The rows of a group lie close to one hidden flat surface of 10 dimensions, which passes through zero. Surfaces can cross.
Some rows, each with its group after it:
[-16  19  39 -63  32  10   6  15  -6  17  34   1 -35  -7 -26 -45   8 -12
 -20] | F
[ -4 -28  39 -10   4  25 -39 -12  25 -67 -14  -8 -65   6 -49  -2  -6  21
  55] | Y
[-49 -30 -28 -45 -16  36  24  37   7  37 -13  22 -37 -16 -14 -26   5  -1
 -24] | S
[ 14 -24 -16 -17  26 -22 -22  37 -17  42  -5  35 -52  18  53 -22  54  -2
   8] | S
[-62   4   8  19 -16 -43  -7  47 -15 -16 -31   7 -29  -8 -24  52  17 -41
   3] | Y
[ 16  42  59 -13  45 -16  50 -55 -16  -8 -21 -28   1 -47 -76   9  10 -29
 -12] | R
[ 12  -8 -54 -30  13  37  46  34  -2  47  -1  67 -24 -15  25 -47  33  19
 -18] | R
[-49 -19  41  -6  29 -22  37  10   0   8 -41   2 -22 -20 -38  27  16  -3
  19] | S
[-82 -28  17  40 -41 -47 -24 -24 -18  16  -4 -34  37 -35 -70  60 -15   9
 -99] | Y
[ 23   1 -18 -13  41  -2  27  38 -12   8 -40  59 -57  -7  18  11  76 -40
  25] | H
[ 11  27  62 -37  49   7  27  44   6 -13  48   6  37   9  -4 -37  20   0
  15] | F
[-36 -59 -29   7 -15  35  18 -26 -12  54 -17  10  46 -34  23 -39 -19  42
   8] | H
[ 15  -9  15   2  17 -13  -9  34 -10 -11  14  60 -42 -16 -27 -39  52  40
  -8] | R
[ 29   1 -45  42 -35 -42  12  39 -33   7   2  39  15 -19   0 -35  52  38
 -23] | H
[-16  24 -22  15  30  -3  27   5  31 -27  34 -13  15  76  13  93  -3 -11
 -31] | Q
[-60 -28  -4 -63   9 -29  89  34 -19  59 -12 -36 -33  18 -15   1  15 -47
 -12] | Q
[ 28 -12  -2 -24  -9 -27  20 -14 -25  23  -7 -22 -33  -2   0 -33   5 -20
  12] | Q
[  9 -19 -37  24 -33  28   0 -30 -29  11 -17  -8  72 -39  24 -31   2 -15
  15] | H
[ 17  -5 -36 -17 -12   2  44 -34 -22  51  -3 -43  44  11  52 -21 -25 -37
  17] | Q
[ -2 -33 -43  -1 -40  42 -15 -21   4   1 -35   4 -20 -26 -13  -8  -8   0
  -4] | H
[-37  17  22  -8 -21 -33  32  10   5  11  -8 -79  45  14 -16  27 -36 -31
 -16] | F
[ 49   9  27 -16   4 -21 -15   2  11  -5 -25  -3 -60  -4 -16 -14   4   5
  12] | F
[  8  -2  -3  11  20   7  -2 -25  15 -34  -1  17 -43  13 -39  49  16  14
 -16] | R
[-16  21 -19 -46   1  66  -6  23  21  12 -16  33 -29 -14  32  -2 -23 -52
  12] | Q
[-16 -35 -36  32 -42 -12   4  14  -9  -6 -39   4 -13 -13  -9  -2  11  26
  21] | Y
[ 76   3  -9 -17  12  46 -10 -25  33  39 -38  25 -19 -30  30 -49 -21  51
   9] | Q
[ 43  -3  35 -17  -3 -37  41  37  -2  37 -41 -11   0 -33  -4 -64  16  19
  25] | F
[-21  14 -22  24 -12  47 -10 -11  21 -59  -4  41 -11 -12 -26  50 -18 -14
   5] | S
[ 16  32  20  17 -15 -44 -28   2 -25 -23  -9 -18  -4  -5   9  14  -3 -50
  27] | Q
[ 25  35  21  -2  -3  10 -44 -24  17 -51  36 -29   2  30  -5  21 -30 -22
  -3] | S
[-37  -7  69  12  -1  29 -97 -21 -21 -58  -3  15   9 -58 -13 -16 -15 -41
  68] | R
[ 44 -29 -49 -14   5  17  50   9   1  43  11  59 -24 -11 -11 -65  44  86
 -45] | R
[-38  -7  26  22  21   9 -41 -16   2 -19   5  23  -1   1  16  33 -20  -5
  35] | H
[-28 -28   8 -27 -16  -2  24  38  15  26 -92   0 -68 -32 -15  12  -4 -31
  33] | F
[ 37  -9 -21 -49   3  16  51   0   1  61 -31  -9 -11 -19  14 -55   9   1
  -2] | H
[ 24 -27 -13  37 -40 -22  -7 -45 -15  20 -13 -34  43 -22  -9 -27 -17  48
 -15] | Y
[-20 -55 -46 -25   0   7  12 -22  -1  83  -5 -59  26  48  70   3 -14  -3
 -17] | S
[ 31  16 -51   8  -6  -3  23  19  -5  11 -12  52 -39 -10   0  -3  34   8
 -24] | R
[ 15 -19  49  26  21 -33 -38 -60  -9   8 -18  -9  -6 -25 -22  27   0  11
 -13] | Y
[-32 -32 -31   5   9  42  38  25   8 -25  11  11  26  30  21 -13  12  24
  62] | Y
[-17   3  21  -7 -41   3 -28  12  -6 -20  -5  -5 -11 -41 -46 -31 -16  -4
  -6] | S
[-32  34  17 -43   4 -14  31  61 -14  33 -29   8 -22 -28  10 -20   5 -64
  12] | S
[-13   7  44   1  -3 -15 -53  50 -13 -46  30  37 -24 -15 -31 -30  27   4
   5] | R
[-45  16   4  28 -19 -11 -33  59 -24 -40  48  56  23 -18 -15 -14  24   7
 -14] | H
[ 48 -18 -50  30 -59 -29  16 -18  16  16 -43 -32 -15   8  -5  10 -19  42
 -22] | F
[-34 -15   8 -14 -31  13  -7  31 -32  25 -18  21  18 -71  -5 -71   3 -12
  16] | F
[-48 -51  31  14  54  24  16 -34   3  26 -32   4  37 -16  15  23   4  21
  41] | Q
[ 17  -3  67 -43  50 -11  -3  12   5  19   1  -9 -25   5  11 -37   6  -2
  37] | R
[-11 -20  18 -51  19  19  18   4  16  36 -27   4 -58 -15 -22 -16   0  -1
  -5] | Y
[ 14  37  -6 -23  37  -7  32  48  19 -12  23  20 -35  52  19  23  26 -21
   4] | Y
[  4 -10  17  -3  44  30 -20  16   9 -49  40  59 -27  15 -13 -11  40  30
  20] | Y
[-12  17  -3 -48 -43   7  14  24  26  -6 -15 -55 -43  12 -36 -10 -39 -21
 -13] | Y
[ 21   4 -37   0 -58  -8  15  35  -5 -31  34  -8  12  -2 -69 -37  39  34
 -75] | H
[-23  19 -31 -18 -28  10  22  27  -8  20   3  -5  19  -3  20  -7 -16 -40
 -14] | Q
[-33 -10 -56  10   4 -11  14 -53 -23  49  11 -20   0  24  23  39 -10  -6
 -46] | F
[-73  -7  37 -30   4  14  14  58   6 -21  17   9   0 -12 -48  -7  13 -12
  -9] | F
[-45   4  17 -31   9  60  -5  19 -12  -9  57  20  56 -23  -4 -52  -4 -11
  -6] | S
[ 51  12  -5 -21  20  22 -19 -13   6  -6 -49  24 -71 -11  24  10  13 -52
  42] | H
[ 12  29  -2   6 -23  19  45 -10   1  -8  18  -7  61 -31 -29 -35 -29  22
 -17] | S
[-10 -56  -6  36 -16 -61   7  -5 -71 -12  31  19   6  -9 -25 -36  64  17
  13] | Q
[ 25  15  -1  -4 -18 -10  18 -36   1  11 -16 -47  14  -9 -17  -3 -27  -3
 -17] | R
[ 43 -20  26 -21  11  -5   1 -23  24  11  15 -33 -18  24 -17 -28 -10  54
  -9] | R
[-12  -1  -8  -5 -22  43 -70 -18   1 -31 -17  30 -57 -28  -7   5 -17 -35
  16] | F
[-14 -16  30 -40  67  23  25   3  33  -3   3  22 -63  30 -24  29  21   9
   2] | S
[  5 -45 -17  -7 -12   4  21  -5 -11  35 -16  15 -13 -25 -14 -48  16  44
  -8] | Q
[  17    7    7   42  -29   20 -109  -42   -4  -33  -27   35  -30  -37
   39    5  -55  -15   61] | H

New rows, each followed by its group:
[ 55   6 -64  14 -39  14  -4 -24  -4 -26 -59 -17 -22  -7  -1  36  29 -59
   1] | H
[-27  12  31  -6  14 -23  22  39 -11  -4   2  14  -1 -17 -29  -7  25  -8
  -1] | S
[-34 -39  24 -39  -4  38 -52  30  27 -16  22  13 -47  14  -9 -25 -10  17
   9] | R
[ -5  29 -24  46  -4   7  17 -42 -11 -34  36  -8  79   1 -17  38  -2  -5
 -31] | R
[-16   4  20 -33  19  11  41  -1  16  28 -23 -43  22   9  18   9 -27 -36
  21] | F
[ 25  -7  30   7 -28  14 -90 -15  -3 -59  29  13 -26 -21 -37 -42   0  25
  -1] | S
[  9  30  26 -59  37  24  -2 -13  12   1  61 -13 -28  31 -19 -21  -8  -3
 -40] | F
[  5   4 -27 -10 -18 -52  45   6  -2   3  14 -46 -27  55 -18  35   3 -19
 -34] | Q
[-59 -21  27  20  18  11  -7  -7  13 -51  -7  15 -20  -1 -51  61   3   0
  10] | S
[  9 -64 -14  46 -31 -28 -16 -42 -40   0 -23   5  -2 -29 -12 -23  19  34
  24] | Q
[-53 -80  -3   3 -18  -3 -50 -17 -14  26 -23 -29 -14   3   7   3   5  10
   2] | S
[-33  -9 -19  17  -9 -20  19 -16 -22  26   8 -29  41   3   3  10  -6   5
 -21] | F
[ 49  53 -31 -45 -41 -11  34  11   9  73 -20 -49   1  -1  51 -48 -66 -26
 -16] | H
[-35 -27 -39   9   3  37  20 -16   7   6   4  15  20   8   2  29   0  10
 -14] | R
[ -3  23  23  -8  21 -24  18  17  -8   3  -5  -2  -6  -1  -6  10  13 -21
   4] | R
[  1   0  -2  16 -12 -23 -25 -40 -35  18  13 -14   8 -19  -6 -23  -5  10
 -19] | F
[-82 -39  10  40 -36 -15   9   6 -14 -40  22 -49  86   4 -43   7  -6  33
  10] | Y
[-22  -3  46  16  50 -70  27  16 -36  20  13   7  11   3 -13   1  53  16
   1] | F
[-16 -16  -2 -44 -10   8  58  15 -15  72  10 -31  51 -24   3 -82  -8  23
 -23] | S
[ 18  14  24  -9  46 -33  32   1   8  20  -1 -13 -12  33  18  21   8   1
  10] | H
[ -6   8 -39  38 -11 -54  31  20 -36  20 -10   7  25  11  39  26  25 -30
   9] | Q
[-53 -22 -62  13 -49  36  -9  12 -16 -41  70  24  34  19 -20   0   4   0
 -44] | Q
[-47 -36  13 -35   7  41   3  -8  22   1 -29 -12 -42  -5 -26  13 -19 -10
  19] | Y
[-43 -25  33 -22  66  17  -7   1  -8  16  25   4  24  26  44  13  23 -27
  29] | S
[-33 -41 -63 -43  14  80  20  12  16  46 -25  53 -47   0  39  -1   6 -15
   2] | S
[ 34  36 -47  31 -42   1 -36 -27   8 -29 -33 -11 -21   7  30  55 -34 -50
  10] | R
[ 19   5 -25  27  19   2  40 -12   1   8  -2  20  33   8  25  16   8  14
   8] | S
[-78   8  58 -11  11 -21   4  67   4 -13   3   7   3 -20 -59   7  21   4
 -21] | Q
[ -8 -24  11 -28 -13  35 -66 -22  -8   7  10 -25   3  -7  24 -37 -22 -18
  13] | S
[-42 -39 -41  65 -60   5 -44   8  -8 -30 -16  40  12 -35 -32  14  12  49
 -22] | Q
[ 17 -10 -12   2 -37 -11 -12  13  -9  12 -65  32 -68 -57 -22 -28   7   6
  15] | S
[  3  -4  30  27  28 -59   8   5 -24  24 -21  11   2 -17   2  14  35   5
   0] | Y
[-10 -74   4 -31  21  11  29 -36 -37  14  46   6  -7   5 -21 -58  34  24
  11] | Q
[ 71  31 -19  60 -23 -56  10  41  -8 -17 -16  19  33   5  37   1  26  11
  23] | F
[ 11  -5   0  51 -23 -34   6  -4   5 -24 -28 -31  46   8   3  37  -8  10
  22] | F
[-41  11   2 -51   9  43 -17  -7  13  42  -4  24 -39 -28  -9  32 -24 -59
 -73] | Y
[-25 -32 -56  18   6  63   9 -25   9  -6  21  40  27  11  15  22   5  22
 -15] | R
[-31 -36   0  30 -29 -33 -26   0 -34  17 -10 -18  37 -19   4 -17  12  12
   4] | S
[ 33   1  15   6   6  -4 -10 -45 -12  29 -11 -19  29 -22  20 -21 -18   4
   5] | Y
[  2  18 -48  16 -14  28  54  18   6  -2   9  47  27 -17  -8  -8   5  24
 -22] | S
[ 35 -53 -55  19 -28  26  -2 -63   5  32 -45  -6 -17 -10  19  -9 -21  37
  11] | Q
[ 24  25  -6 -30  13  23   2 -17  31  19   4 -12 -25  26  38  10 -47 -17
   5] | H
[-74 -31  30 -13  26  26  15 -16 -19  41 -13  -7  53 -39   7  -5 -10 -27
  15] | Y
[-39  -6  68  42  44 -26 -23  10   3 -18 -28  16  25 -25 -16  37  21  26
  28] | Q
[ -5  29   3  18 -17 -15   7  25  -2 -33  -2  21  -6 -16 -33  14   5  -6
  -4] | S
[  6  -8  43  -5  35   0  -2 -28  31  -5 -15 -30 -16  16 -21  29 -14  25
   5] | Q
[-13  16  29 -42  13  31  -8   5  -2  11  35   6  15 -22 -12 -37 -12 -16
 -28] | Y
[  1 -42  -6  37   3  47  -6   2   1 -17 -24  52  58 -37  35 -21  14  19
  64] | F
[  7 -50  10  44 -14   0 -50 -70  16 -28  -9 -49  22  22  -2  35 -37  39
  22] | R
[ -7 -29 -22  20  12  28 -10  -6  -9 -10  -1  63  -6 -24  -3  -9  30  27
   6] | R
[ 22  82  66 -23  37  -5 -19  27  28 -24  20 -25  22  10   8  10 -23 -34
   4] | Q
[-39 -20  -5 -11  37  37  16   2  -7  34 -10  41  12 -14  46  -3   3 -16
  36] | H
[ -9 -26 -15  21 -46  15   1 -15  15  -7 -37 -34  30 -11  -5  14 -35   6
  12] | F
[ -5  28   8  39  29  -2 -25 -47 -13  -2  57   4  89  11  31  53 -10 -22
 -50] | Y
[-33  16  43 -31  24  57  23   4  35 -57  33  29 -22 -13 -86   5 -11  17
 -16] | S
[ -1 -17 -42  -8 -11  50  10 -29  20  21  24  -4  26  17  23 -10 -37  31
 -22] | H
[ -4   7   8 -32  19   1   3  -1   5  49 -12  20 -43 -17  -9  15   1 -24
 -61] | Y
[-46 -34  -8  13  49  35 -33 -10  23 -54  78  24   6  79   1  69  30  24
 -25] | S
[-25  11 -32 -19 -41  17  -6  11 -23  15  42   4  15 -18 -20 -50  -8  11
 -55] | F
[ -3 -66  -4  20   1 -34  47  -3 -17   5 -27 -10   1 -12 -69  -8  74  61
 -28] | H
[-23  -1  -8  28  22   3  19 -35  -5  35  27 -26  99  25  68  16 -44   8
  18] | H
[  5  24 -29  22 -21 -31  53  24   6   1 -36  13 -18 -10 -20  32   2   1
 -15] | S
[-62   6  25 -26   1 -51 -27  66  -2  -6  -5 -22 -66  37 -13  49  24 -57
 -19] | S
[  2 -26   7  43  43   6  14 -44   7 -20  20  11  41  23   3  36  16  45
  13] | S
[ -8 -25 -28  51 -52 -19 -55 -24 -20 -14  -2 -20  31  -1  10  10  -9  12
  -6] | S
[ 19  34  41  15 -14 -28 -44  15  -4 -29 -13  -2  -7 -27 -18 -11  -5  -4
   9] | Q
[ 21  50  34  -8   2 -27   8  10   9  -5  22 -46  34  16  -5  -5 -20  -8
 -18] | Q
[-11  34 -39  26 -16   0 -65  -6 -30 -33  33  46 -27   2  15  29  10 -39
 -22] | F
[  9  -1 -85  69 -32  -3   6  11  -5 -30 -10  25  28  35  52  39  13   5
  39] | Y
[ 29   9  23 -22  -1 -23   7  -7   3  51 -14 -18 -16 -13  17 -48 -38  25
   9] | H
[ 30   5 -29   9 -26  14 -16 -14  -4  -7  14   1  12  -1  14 -19 -13   2
  -5] | Q
[ 29 -42  33  -7  41  32  -9 -21  24 -21  -2  30 -28  -2 -21 -19  20  57
  27] | F
[ -5 -19 -11 -12 -22  -7  21 -35  -8  37 -45 -51   0  -8  13   5 -33 -30
  18] | Q
[ 33  30   6  28  11 -41  61 -29  18  -2 -30 -38  15  17 -12  55 -18   8
   2] | S
[  3  41  -4 -27 -63 -45  11  38  -7  24 -16 -60  -7 -10 -15 -24 -29 -31
 -36] | S
[ 12 -10 -15   1   2  -5  35  -5   3  12  18   3   7   6 -28 -13  17  50
 -39] | R
[ 66  10  30 -10  21 -34  40  49   9  21 -52  17 -17 -16  25 -31  28   2
  50] | F
[ 40  21  -8 -11  32  46  31 -73  44  -4  11 -45  28  48  26  48 -59 -11
   7] | S
[ 40  25 -23   1  14  12 -35 -74 -35  33  23  -6  16  -8  57 -27 -23 -25
   6] | F
[ -8   1 -32 -11   5  53   7  38  24   3  29  60   5  -1   1 -24  15  46
 -39] | Q
[-22 -26  12  27  32 -27  26  18  14 -18  -5  14  -5  35 -17  55  35  27
   4] | F
[ 42  36 -28 -15 -29 -30  27  53  24   8 -38  -2 -60  18   2  18   0 -21
 -14] | F
[ 47  42 -39 -14  -8 -15  22  26  -7  42 -22   4 -12   6  59  -9  -3 -40
   4] | S
[ 10  19   5 -36  10  35   6  10  23 -13  -7  26 -54  -7 -19  -4 -10 -14
   1] | S
[ 33   5  -1  -4   2 -11  10 -27  -1  30 -20 -23   4  -5  18  -8 -16   0
   0] | Y
